The groups are shells around one centre, one inside the other: the same stretched ball of 5 dimensions in 8 sizes.
(in the rows, 128 means zero)
Known rows, each followed by its group:
[125 129 143  61 115 120  70 118 145 110 150 119 162 140 131  95 185 106
  89 116 172]
J_8
[119 141  98 178 128 104 180 122 110 186 153 123  99 106 121 155 126 123
 145 146 106]
J_889
[135 125 121 136 165 129 153 152 114 153 149 127 125 137 133 143 140 137
 131 114 144]
J_8
[139 126 133  94 185 131 146 159 151 146 158 126 156 146 129 129 172 146
 115  98 154]
J_234
[118 150 149 110 122 176 102 155 125 101 113 148 159 117 152 126 168 123
 140 115 163]
J_239
[128 117 137  88 124 122  82 130 116 116 150 122 137 150 134 106 165 108
  93 117 173]
J_889
[133 149 136  78 160 135 134 140 177 136 146 125 183 121 131 122 182 142
 125 105 147]
J_769
[115 124 135 121  57 132  40 106  62  90 121 127 111 130 151 106 130  78
 109 144 177]
J_239
[123 123 152  67 109 141  53 132 121  89 136 130 154 147 143  95 179 102
  92 114 187]
J_533
[112 134 113 187 123 138 161 148  83 160 136 142  88 118 133 155 129 117
 147 141 125]
J_234
[130 119 133  54  99  88  52  91 133 114 162 101 152 145 126  85 170  94
  73 125 175]
J_239
[107 137 120 159 104 131 135 133 101 149 139 138 103 117 130 137 148 106
 132 143 132]
J_665
[130 150 132 152  89 172  83 131  59  89  87 138 133 102 173 140  96 115
 169 133 165]
J_198
[137 116 141  74 157 128  98 145 134 119 154 122 154 156 134 109 173 126
  95 101 175]
J_234
[102 128 127  84  78  85  82  91 147 141 172 115 127 132 108  91 197  80
  72 145 146]
J_769
[109 112 138  81  71 103  42 101 106 108 157 119 118 151 125  84 179  72
  66 138 176]
J_198
[146 142 119 161 158 155 152 154  86 135 114 131 133 114 158 161  97 149
 173 116 145]
J_665
[111 134 119 155 119 127 145 137 108 155 146 136 106 121 127 139 151 113
 129 137 131]
J_8
[104 143 146  67  64 125  46  99 142  97 138 126 157 121 132  86 195  82
  90 136 167]
J_234
[116 132 126  81 164  96 160 135 197 178 189 121 152 138  98 114 218 127
  86 115 127]
J_239
[141 147 102 137 163  99 183 121 147 183 158 109 144 107 123 150 131 148
 146 125 113]
J_665
[107 141 138 107  84 137  82 120 120 113 133 135 136 120 136 110 172  95
 112 136 157]
J_889
[128 147 140  98 163 154 141 158 159 133 137 138 170 123 137 131 178 143
 134 104 149]
J_234
[104 134 131 116  99 122 108 124 128 137 150 133 122 126 123 114 181  97
 104 137 144]
J_889
[135 155 115 111 161 111 172 125 174 171 155 116 166 104 122 139 160 147
 140 118 118]
J_665
[131 130 116 155 182 133 190 166 124 174 153 134 120 132 127 156 145 148
 142 113 127]
J_533
[127 160  96 158 151  98 207 118 158 201 158 116 135  89 115 158 140 144
 157 137  91]
J_769
[145 137 108 139 194 112 198 148 145 185 161 118 140 123 123 156 137 159
 144 111 120]
J_533
[127 131 121  87 180  94 172 137 192 183 188 116 154 138 101 123 201 139
  96 110 126]
J_198
[107 111 150  70  73 121  28 114 106  90 149 127 127 156 132  80 189  73
  65 131 189]
J_239
[141 164 133  91 127 144 106 118 146 111 115 119 190  96 154 127 139 138
 154 115 152]
J_198
[137 142 119 122 183 124 182 150 158 170 156 125 153 122 125 146 158 153
 139 109 126]
J_889
[144 162 120 119 154 138 152 131 146 143 126 120 175  96 145 146 131 152
 165 115 133]
J_533
[141 152 121 172 142 169 148 153  79 127 100 138 135 101 165 165  92 146
 187 122 143]
J_533
[124 144 142 107  83 155  59 120  92  85 106 132 150 114 160 115 135 104
 135 129 174]
J_665
[138 137 106 175 150 128 170 141  90 163 134 125 112 114 141 162 101 140
 161 129 127]
J_8
[126 137 112 192 102 145 128 132  46 133 111 134  92 108 156 156  85 115
 166 144 140]
J_198
[122 133  92 185 144  94 198 127 110 202 165 120  89 114 113 159 125 128
 141 144 101]
J_769
[131 127 125 165 146 156 139 162  73 133 124 140 109 132 150 152 116 131
 150 120 152]
J_769
[134 147 137  86 143 139 114 134 152 122 135 124 175 119 141 121 165 134
 129 110 155]
J_8

New rows, each followed by its group:
[140 155 134 102  98 147  71 109 104  90 103 119 171 101 165 122 115 121
 152 124 168]
J_198
[144 133 102 141 204 100 216 148 155 202 174 114 135 127 114 158 144 162
 138 111 111]
J_198
[153 140 112 154 168 138 161 145  96 147 126 121 138 115 152 160  94 154
 168 114 140]
J_769
[123 126 150  69  67 136  13 105  93  68 122 122 149 138 153  86 156  83
  93 128 197]
J_198
[107 129 135  99  93 119  85 118 126 125 152 129 127 134 125 103 183  92
  92 134 156]
J_8
[142 150 123 129 168 146 162 150 136 146 130 128 160 111 144 150 135 153
 160 110 137]
J_8
[128 109 114 102 135  75 121 111 128 164 184 104 115 151 109 112 161 109
  80 128 145]
J_239
[121 121 139  82 100 119  63 116 114 108 146 121 138 143 135  98 168  96
  89 125 174]
J_8
[132 153 121 145  96 142 103 113  86 116 108 124 138  96 158 139 103 119
 162 137 147]
J_665
[150 135 130 104 201 140 164 165 151 148 148 126 167 136 137 143 153 162
 137  92 149]
J_239
[119 144 139  57  70 108  43  83 144 100 141 111 169 117 134  86 176  90
  93 134 167]
J_234
[104 115 132  67  89  79  72  97 150 139 184 113 127 150 104  82 209  78
  52 137 157]
J_198
[108 145 103 163 108  99 166 111 127 184 158 124 104 103 113 142 149 110
 132 152 105]
J_533
[113 112 126 113  87 100  76 109  94 129 158 119 102 146 124 104 158  83
  83 141 161]
J_234
[114 127 117 137 137 110 154 136 129 170 166 128 110 133 114 132 168 116
 111 131 128]
J_8
[148 121 132  84 170 121 117 141 134 131 153 115 158 148 136 121 152 139
 111 100 166]
J_198
[121 128 122 154 144 137 152 154 103 153 144 138 108 132 132 144 145 125
 132 125 138]
J_889
[145 151  98 177 201 125 235 157 137 200 148 124 133 104 129 180 115 173
 178 116 100]
J_234
[123 155 148  94  92 167  65 127 116  81 102 137 171 107 161 114 152 112
 141 122 172]
J_234
[149 148 110 145 177 128 181 142 128 164 137 119 149 108 141 160 113 160
 166 114 126]
J_665
[117 134 113  82 115  65 124  89 174 171 187 101 143 125 100 104 189 105
  82 137 127]
J_234
[123 151 107 182 117 134 160 129  92 157 125 131 111  96 141 158 109 126
 167 142 119]
J_8
[121 155 115 146 148 129 180 139 148 171 145 132 139 102 125 150 155 139
 151 127 114]
J_8
[108 132 124 130 116 118 133 131 128 154 156 133 115 127 119 125 173 107
 110 135 135]
J_8
[148 126 107 147 151 111 145 127  91 154 143 111 121 126 140 148  99 137
 143 123 141]
J_198
[137 157 102 183 198 136 241 164 143 200 143 133 134  98 129 183 125 172
 184 117  96]
J_198
[127 125 140  64 135 116  92 128 154 124 160 120 160 146 125 100 191 115
  86 111 166]
J_889
[149 138 109 151 175 126 175 144 113 163 140 119 136 118 140 159 109 154
 159 115 130]
J_665
[141 146 135 111 150 157 121 147 123 115 118 131 166 117 155 136 136 143
 151 107 159]
J_889
[ 96 147 116 151  70 114 120 105 114 151 143 132 105 102 122 126 160  89
 123 158 122]
J_239
[152 140 107 170 206 138 214 168 117 179 140 127 133 118 140 177 107 172
 175 107 121]
J_198
[109 154 133 111  72 136  83 107 123 113 123 131 146 101 141 114 161  97
 128 142 148]
J_533
[131 157 111 137 193 122 221 152 184 197 161 128 156 105 115 158 167 163
 153 113 101]
J_239
[131 159 121 149 176 154 194 162 149 164 132 139 153 102 137 161 148 159
 169 113 119]
J_234
[116 117 142 100 110 135  77 138 104 109 143 134 124 150 136 106 171  99
  94 123 174]
J_533
[107 123 120 129 127 104 144 132 134 169 173 129 106 138 108 123 182 107
  96 134 130]
J_533
[140 123 133  98 116 126  72 120  92 104 132 115 142 138 150 114 129 113
 115 119 177]
J_769
[141 133 131  79 109 113  68 102 116 107 136 107 160 127 145 106 137 113
 112 122 171]
J_234
[116 128 137 112  52 133  31 101  66  83 117 125 120 126 153 102 131  77
 110 144 180]
J_239
[140 153 139  85 127 149  92 126 135 102 117 123 183 111 155 121 145 132
 142 111 165]
J_533
[125 123 129  82 166 103 143 139 172 162 181 120 147 148 109 114 199 128
  88 110 143]
J_769
[148 133 104 195 171 143 184 159  66 161 124 129 104 118 152 177  77 153
 179 121 131]
J_239
[148 150 116 136 160 135 156 136 122 146 127 119 156 106 147 152 113 152
 165 115 136]
J_889
[141 172 117 155 154 159 174 143 129 145 108 132 166  81 155 166 111 160
 195 119 122]
J_198
[121 119 119 126 137 105 137 133 120 160 166 123 111 142 118 126 160 114
 103 128 141]
J_8
[122 142 109 105 138  80 159 106 174 183 179 108 143 117 104 123 177 124
 107 132 115]
J_665
[119 120 142 117  80 148  49 128  64  86 119 134 116 139 154 109 137  89
 111 132 184]
J_198
[112 129 139 107  67 136  49 112  86  93 125 130 125 129 146 103 152  83
 106 139 174]
J_533
[117 106 124  92 131  83 114 120 138 159 188 114 114 159 104 103 189 101
  67 126 150]
J_198
[132 133  92 214 176 120 228 157  91 204 151 130  84 115 126 183 100 150
 169 133 100]
J_239
[128 111 132 127 153 137 124 160  98 135 149 135 114 155 135 130 152 122
 111 113 162]
J_198
[128 139 107 108 117  75 132  90 148 168 168 100 139 113 114 120 151 115
 110 138 125]
J_769
[144 124 116 148 198 132 187 168 117 170 153 128 125 140 132 158 131 157
 143 105 136]
J_198
